The same things were measured in two ways. Each way mixes the same 11 hidden numbers, adds some noise and spreads widely along 8 directions of its own, which tell nothing about the thing.
In the rows, 128 means zero.
Some things both ways: the first way, then the second way.
[120 125 154 174 105 191 157  93 154 113 144 106 151 139 134  68  86 134
 130 135  96 120 119 143 158 131 125 123 190]
[ 86 171 137 133 115 164 135  97 108 116 147 153 111 152  99 165 162 138
  90 176 154 123 139]

[114 142 122 110 110 137 103 103 140 119 142 152 117 132 115 121 197 160
  91 164 125 149 102 126 162 153 134 132 153]
[104 113 118 149 138 142 114 162 143 168 182 145 144 113 136 137 114 118
 119 133 128 103 131]

[139 147 162 135 163 119 170 125 158 113 107  94  97 128 160 118 111 103
 180  94 112 120 125  46 112 116 105 138  74]
[108 139 163 121 135 121 145 108 149  93 129 127 132 136 121 141 181  93
 138  99 121  89 126]

[146 157 113 182 175  98  76 100 159 129 128 144  88 138 128 109 172 154
 130 128 183 140 116 149 108 129 168 178  81]
[ 85 126 123 125 108 101 120 140 106 128 138 132 131 126 143 126 126 149
 123 152 108 103 101]

[136  85 148 183  95 108 122 123 136 110 113  80 123 174 111 123  50  84
 130 130 104 166  89 191 167 119 108 174 135]
[120 142  64 172 163 188 126 164 115 210 160 177 126  95 115 171 136  93
 102 171 118 208 104]

[123 211 140 195 152 164 157  93 152  96 148 115 112 158 119 113 106 121
 183  77 176 128 105 117  93 104 166 136 144]
[127 137  98 128 113 142  66 102 102 195 130 155 151 129 149 113  69 148
 156 130 138  97 116]

[ 92 146  91 130 141  70 129  73  99 152 117  64  97 156 125 117 138  91
  99 128 160 163 101 194 164 135  92 137 142]
[105 123 121 139  72 104 123 162 172 139 107 124 115 154 107 160 104 115
 158 160 138 159 156]

[ 52 219 139 163 120 174 144  24 169 159 175 147 142 187 133 124 142 155
 157 100 130  96 121  94 121 131 172  94 178]
[144 158 111 137 210  87 218 143 164  85 112 118 178  93  98 132 118  73
 155  82 153  94 113]

[141 181 142 100 158 112  99  98 144 117 137 157  86 154 154 124 186 161
 140 101 167 136 124 106 161 147 118 165  73]
[129 151 113 140 149 128 131 160 132 143 121 136 104 107  79 150 134  91
 123 155 114 108 131]

[149 156 176 106 109 103 145 125 126 108 111 114  71 171 129 124 111 126
 123 135 141 142  93 161 196 149  88 185 103]
[170 114 118 122 129 130 130 144 146 135 121 126 112 146 130 111  91 105
 178 116 149 148 119]

[123 161 168 139 110 153 155  58 158 100 152 103  80 138  99  83 153 119
 113 136 116 127  84 146 172 129 105 125 189]
[ 63 100 148 120 114 150 130 120 157 132 195 100  92 180 139 182 141 134
 100 144 166 109 179]

[126 130 110 139 152 108 109 134 110 225  95 122 138 114 138  73 150 120
 131 115 146 114 180 138 105 131 131 124  73]
[156 173 115 139 139 150 149 145 137 158 112 172 134 106  89 176 190 105
 106 120 127 149 113]

[128  71 132 159 120 118  95 102 151  93 113 157 116 149 146 124 143 158
 121 193 110 159 105 151 159 138 146 171 111]
[127  93 125 119 102  99 121 100 111 139 131 112 131 113 119 144 122 138
 140 153 158 121 107]

[159 172 120 105 118 171 142 160 134 117 143 124 142 129 140 138 145 150
 148  81 130 149 124 103 153 138 109 126 134]
[112 172 126 147 100 129  97 150 119 141 130 168 105 121  89 133 116 109
 133 181 127 133 138]

[109 116 147 138 168  88 137 119 157  86 106 101  81 166 155 140 153 124
 138 177 117 156 115 123 150 137 128 169 118]
[145 110 101 105 112 161 141 130  82 136 152 126 105 139 110 105 137 113
 120 131 109 114  95]

[139 122 149 177 164  93 111  93 138 130  99 121  90 109 132  66 144 112
 109 135 156 135  99 125 122 121 138 169  76]
[119 141 100 109 140 179 135 109 131 175 170 150 134 133 131 164 146 136
 119 116 108 119 107]

[156 163 128 124  93 220 196 142 135 103 137 110 128 117  88 143 115 157
 141 109 132 124  77 126 172 126 119 124 194]
[ 83 133 153 164 144 104  90 135 156 117 112 145 173 144 175 101 137 123
 127  99 152  82 126]

[153 123 157 150  94 185 149 100 156  86 118 157 107 116 137  82 133 198
 103 175 117 142  73 167 185 145 140 159 168]
[ 73 154 193 164  92  94 138 124  77 110 109 131 148 132  46 191 240  90
  56 179 159  80 163]

[134 115 111 220 140 174 124  78 177 124 129 114 131 132 116  76 110 158
 121 136  98 133 105 148 116 114 167 133 182]
[107 124 118 152 153 131 144 127 141 116 124 139 148 145 191 150 111 137
 139 146  91 154 120]

[130 179 179 123  69 142 152 123 129  96 150 126 123 147 134 145  90 133
 129 111 158 142  63 151 194 155 112 157 129]
[ 69 110 120 129 110 114 110 147 145 129 152 127 122 122 154 138 116 104
 156 153 113 118 138]

[103  96 123  84 156 119 125 149 119 113  91 138 111 154 166 119 141 128
 161 159 115 146 180 132 121 156 113 125 109]
[188  93 149 182 172 143 108 114 111 161 107 142 141  84 136 137 154  86
 145 106 168  97 130]

[153 109 105 107 147 110 128 147 116 149  83 116  95 147 134 117 133 161
 125 166 134 115 146 135 166 144  97 176  69]
[190 158 128 121  90 125 105 136 143 137  69 159 115 171 118 109  96 160
 181 138 126 165  86]

[ 97 143 161 135 101 200 172  80 136 111 127 151 121 121 100 115 132 151
 129 140 147 117  69 145 161 135 156 116 189]
[111 135 110  89 116 148 120 126 108 154 127 124 100 138  93 166 177 159
  83 165 102  91 102]

[161  90 141 155 122 130  94 150 142 157  78 165 122  98 141  73 119 172
  97 114 126 172  85 172 148 153 147 164  98]
[200 158  92 121 164 149 197 109 122 115 126 156 114  96 103 109 109 136
 174  90 144 143  49]

[120 179 167 173  86 167 120  54 181 167 152 147 121 161 118  89 111 181
 106 107 107 119  74 158 168 151 144 135 167]
[148 163  92  91  56 104 110 212 150 157  84 150 117 165  97 105  59 154
 196 153 139 135 118]

[136 142 187 152 123  86 153 115 144 105  96 105  68 193 159 100  98 125
 158 152 125 134 116 145 164 130 104 193  79]
[195 118 118 137 131 147 116 143 108 130 103 155 120 114 146  85 167  78
 140  80  75 127  93]

[109 150 154 126 151 142 143 109 159 110 144 113 117 144 122 102 142  91
 192  73 117 107 143  44 104 110 107 107 114]
[116 149  83  94 120 178  85 123 164 172 173 161  86 142 172 120  59 188
 167 122 132 107 121]

[ 71 206 158 151 128 165 156  84 159 135 158 134 124 205 128 126 138 140
 173 150 131  92 164 117 111 137 166 114 175]
[140  79 159 149 134  94 113 159  86 108  93 113 167 113 144 122 205  79
  88 137 100  74 140]

[127 172 136 148 169 145 146  84 170  84 151 118  98 140 174 127 165 164
 149 149 137 137 123 117 141 143 145 141 151]
[141  90 157 112  72 113 101  89  88 104  96 105 114 150 120 130 144 108
 154 173 123 106 145]

[ 77 123 175 133 125 110 162  74 173  51 129  98  64 186 121 119 139 106
 145 183  85 135  81 100 157 134 106 142 165]
[138  30 156 106  69 112 129 107 132 115 146  70 108 162 148 146 116 135
 153 142 146 106 158]

[ 94 229 180 188 110 145 128  81 154 152 145 166 123 210 146  78 100 171
 156 141 160  82 149 123 114 139 180 164  96]
[146 132  98 145 103 184  94 139  53 245 166 156 131 119  58 175 141  98
  72 170  90 122 135]

[ 95 162 142 146 132 183 144 104 168  99 150 157 131 162 127 116 160 151
 182 133 106 107 151  50  90 121 161 105 149]
[ 83  94 147 117 107 170  82  85  93 152 219 121  81 130 123 135 161 162
  55 147  91  42 119]

[ 88 103  73 116 152 112 137 154  91 165 106  74 168 134 140 148 109  84
 136 133 128 136 167 110 125 131 108 111 117]
[ 61 140 127 147 137 133 119 110 172 118 160 146 152 133 150 115 117 133
 133 102 159  92 109]

Other things, the second way, with their names:
Q_248: [ 46 127 118  80  44 112  69 141 115 185 137 123 122 156  89 181 176 127
  99 200 131 131 135]
Q_960: [122 146 116 149 137 127 164 180 138 139 119 130 122 143 106 157 108  91
 154 148 129 138 150]
Q_440: [169 129 105 153 112 146  98 151 108 174 124 140  91 132  93 122  85 119
 129 154 121 128 132]
Q_860: [137 145 124 151 154  84 154 163 150 109  71 126 148 136 150 142 115  92
 161 114  96 132 135]
Q_437: [154  78 115 152 123 127 120 148 108 175 142 106 129 133 128 157  85  99
 132 160 130 138 167]
Q_655: [146 167 109 130 153 116 136 119 139 106 107 151 146 130 140  93 133 101
 130  66 136 111 111]
Q_941: [104 140 121 131 170 136 126 126 129 152 159 148 131  86 125 158 134  93
 147 146 131 111 118]
Q_404: [107  87 165  97  46 146  40 113 137 201 149 108  69 178  79 180 131 150
 133 192 150 106 158]
Q_484: [145  89 157 128 114  79 119 100 130  99 109 117 130  94 163 109 134 135
 174  97 128  82  94]
Q_477: [177 167 145 134 155 113 153 121  65  91  58 154 137  76  45 109 245  75
  97 120 176  70  83]
Q_742: [103 118  96 132 132 111 165 140 135 105 130 121 130 104 122 133 138  86
 136 138 131 141 115]
Q_925: [145 156 137 125 138 136 140 120 141 114  86 140 108 132  80 144 188 104
 129 129 136 129  96]
Q_784: [125 160 146 160 162 128 183 144 117  71 107 149 125 116 115 101 163  88
 157  98 160  82 104]
Q_469: [ 83  94 161 145 106  86 116 168 148 115 109  97 127 147 101 147 177  84
 108 154 119 107 142]
Q_142: [ 82  84 115 135 158 110 120 152 196 140 156  86 111 141 173 155 105 117
 124 107 100  95 158]
Q_684: [162 178  99  97 132  97 172 118 118 111 136 147 164 137 102 112  73 112
 166 118 167 150 108]
Q_339: [141 146 131 141 147 126 150 160 148 110 118 135 113 130 126 146 124 112
 136 141  90 107 144]
Q_991: [139 131 124 119 171 122 161 110 136 108 139 124  84 139 181 160  86 140
 190 138 112 162 112]
Q_209: [172  96 128 119 149 109 145 121 125 101 111 115 112  94 125 101 129 111
 169 113 126  96  82]
Q_193: [191 146  94 114 106 157  99 119  94 183 107 153 109 114  68 153 128  72
 137 163 137 155 157]
Q_861: [134 101  99  97 107 161 132 127 126 134 147 117 109 178 176 137  71 143
 170 154 107 148 149]
Q_200: [113 156  95  84 157 106 173 107 125 117 147 105 137 144 100 123  75 114
 158 126 130 113  88]
Q_464: [128 141 107 108 140 139 149 167 149 142 152 137 117 119 105 128 103 115
 165 125 121  90 119]
Q_836: [180  41  93 125 147 107 120 130 178 125  99  84 131 167 252 129  19 101
 221 119  78 200 162]
Q_691: [ 79 159 103 118 139 134 130 148 113 144 158 149 146 125 133 144 156 105
  98 132 115 112 127]
Q_322: [101 174 131 148 139 137 105 148 163 143 117 165 128 133 118 133 150 131
 126 113 129  97 110]
Q_802: [112 152  79 104 127 125  98 183 126 146 101 156 139 136 160 129 129 138
 125 180  69 157 102]
Q_204: [132 195 126  76 145 119 145 149 144  91 120 156  87 133 112 104 117 152
 185 129 136  90  77]
Q_629: [160 126 152  95 100 141  66 118 118 171 141 138  85 128  78 124 160 108
 135 126 132  87 110]
Q_535: [ 92 137 109 117 128 103 190 169 130  82 128  97 106 167  96 153 111 118
 116 187  95 142 121]
Q_53: [119 112 123 147 118 119 133 146 112 109 120 128 113 135 134 112 121 124
 134 150 142 130 112]
Q_523: [166 106  97 131 179 125 138 149 161 147 118 124 145 118 171 150 122 119
 129 109 119 152 123]
Q_618: [119 107  83  95 167 138 163 177 150 118 155  99  71 169 202 181  43 155
 170 212  54 182 153]
Q_389: [169 203  95 154 186 121 153 189 160 138 108 198 159  79 140  93 105  73
 191  57  89 121  89]
Q_805: [140 119 110 147 110 146 102 137 154 196 108 147 159 131 120 153 126  98
 155 110 175 141 147]
Q_901: [177  77 121 126 144 144 140  97 147 144 146 113  74  94 128 180 161 124
 123 130  98 150 107]
Q_115: [ 77 164 107 118 170 123 144 149 180 122 152 147 147 143 164 148 112 129
 144 128 124 137 112]

Some of these things the first way, each followed by its name:
[132 169 141 147 126 153 140  77 156 105 159 136 103 120 129 122 203 163
 118 165 158 130  91 138 161 132 155 140 160] | Q_691
[125 184 167 108 107 134 132 132 100 190 117 151 142 160 174 123  95 125
 163 111 139 114 194 130 123 151 132 132  68] | Q_629
[147 172 175 206 105 165 156  66 160 136 135 117 118 183 134  69  90 143
 157 102 119 116 111 144 156 101 137 162 133] | Q_655
[ 80 126 119 149 129 178 191 118 154 149 101 110 147 179 149 135  75 147
 205 127  72 101 159  80 102 122 140  97 152] | Q_860
[ 98 203 162 123  85 143 160  76  94 138 123 126  98 180  81 102  94 101
 133  81 181 128  78 174 168 125 112 140 143] | Q_142
[136 142 124  82 130 149 126 156 135 163 108 158 125 111 157 114 166 201
 104 150 129 134 131 134 167 182 127 134 122] | Q_960
[106 200 183 149  96 177 159  59 159 102 147 138  97 177 104  72 102 140
 140  85 125 126  76 129 154 131 124 128 177] | Q_339
[187 131  96 142 171 190 158 158 171 132 109 119 122  87 131 134 187 188
 139 109  90 149 116  81 128 114 148 124 159] | Q_836
[104  48  95 129 152 103 107 104 131 138  86 135 112 130 146 117 173 116
 154 158  86 160 155 124 107 119 130 113 113] | Q_901
[161 164 117 179 149 199 104 114 191 187 139 153 158 118 134 112 141 214
 110  90 101 121 120 108 131 142 178 129 156] | Q_535
[100 163 148 132 109 172 105  96 152 189 139 176 163 106 158  91 137 176
  93 108 111 138 115 129 134 173 165  97 156] | Q_464
[142 135  95 149 178 115  86 142 121 178  88 131 129 165 154  82 130 143
 135  95 123 163 184 156 104 136 136 147  99] | Q_440
[120 186 150  89 122 155 143 175 137 140 126 157 124 184 129 132 149 169
 168 135 132  99 165  79 138 152 129 143  98] | Q_437
[111 203 175 122 143 151 179 104 164  88 155 102  85 148 115 115 161 129
 143 132 151 106  93  91 155 138 116 133 163] | Q_861
[145  72 121 141 104 203 154 134 151 151  98 136 164  99 139 105  92 171
 140 124  56 125 120  96 145 132 126 106 152] | Q_322
[125 165 112  92 144 149 137 125 131 141 118 137 108  87 162 114 174 190
  92 130 172 168  98 208 164 192 134 114 183] | Q_784
[118 154 136 116 132  94 125  97 124 137 121 111  91 185 145 152 122 134
 126 158 144 121 126 144 180 150 103 176  87] | Q_469
[120 196 155 124  83 180 183 181 100 162 128 122 171 161 118 143  95 120
 157 108 137 113 146  97 137 126 140 128 128] | Q_684
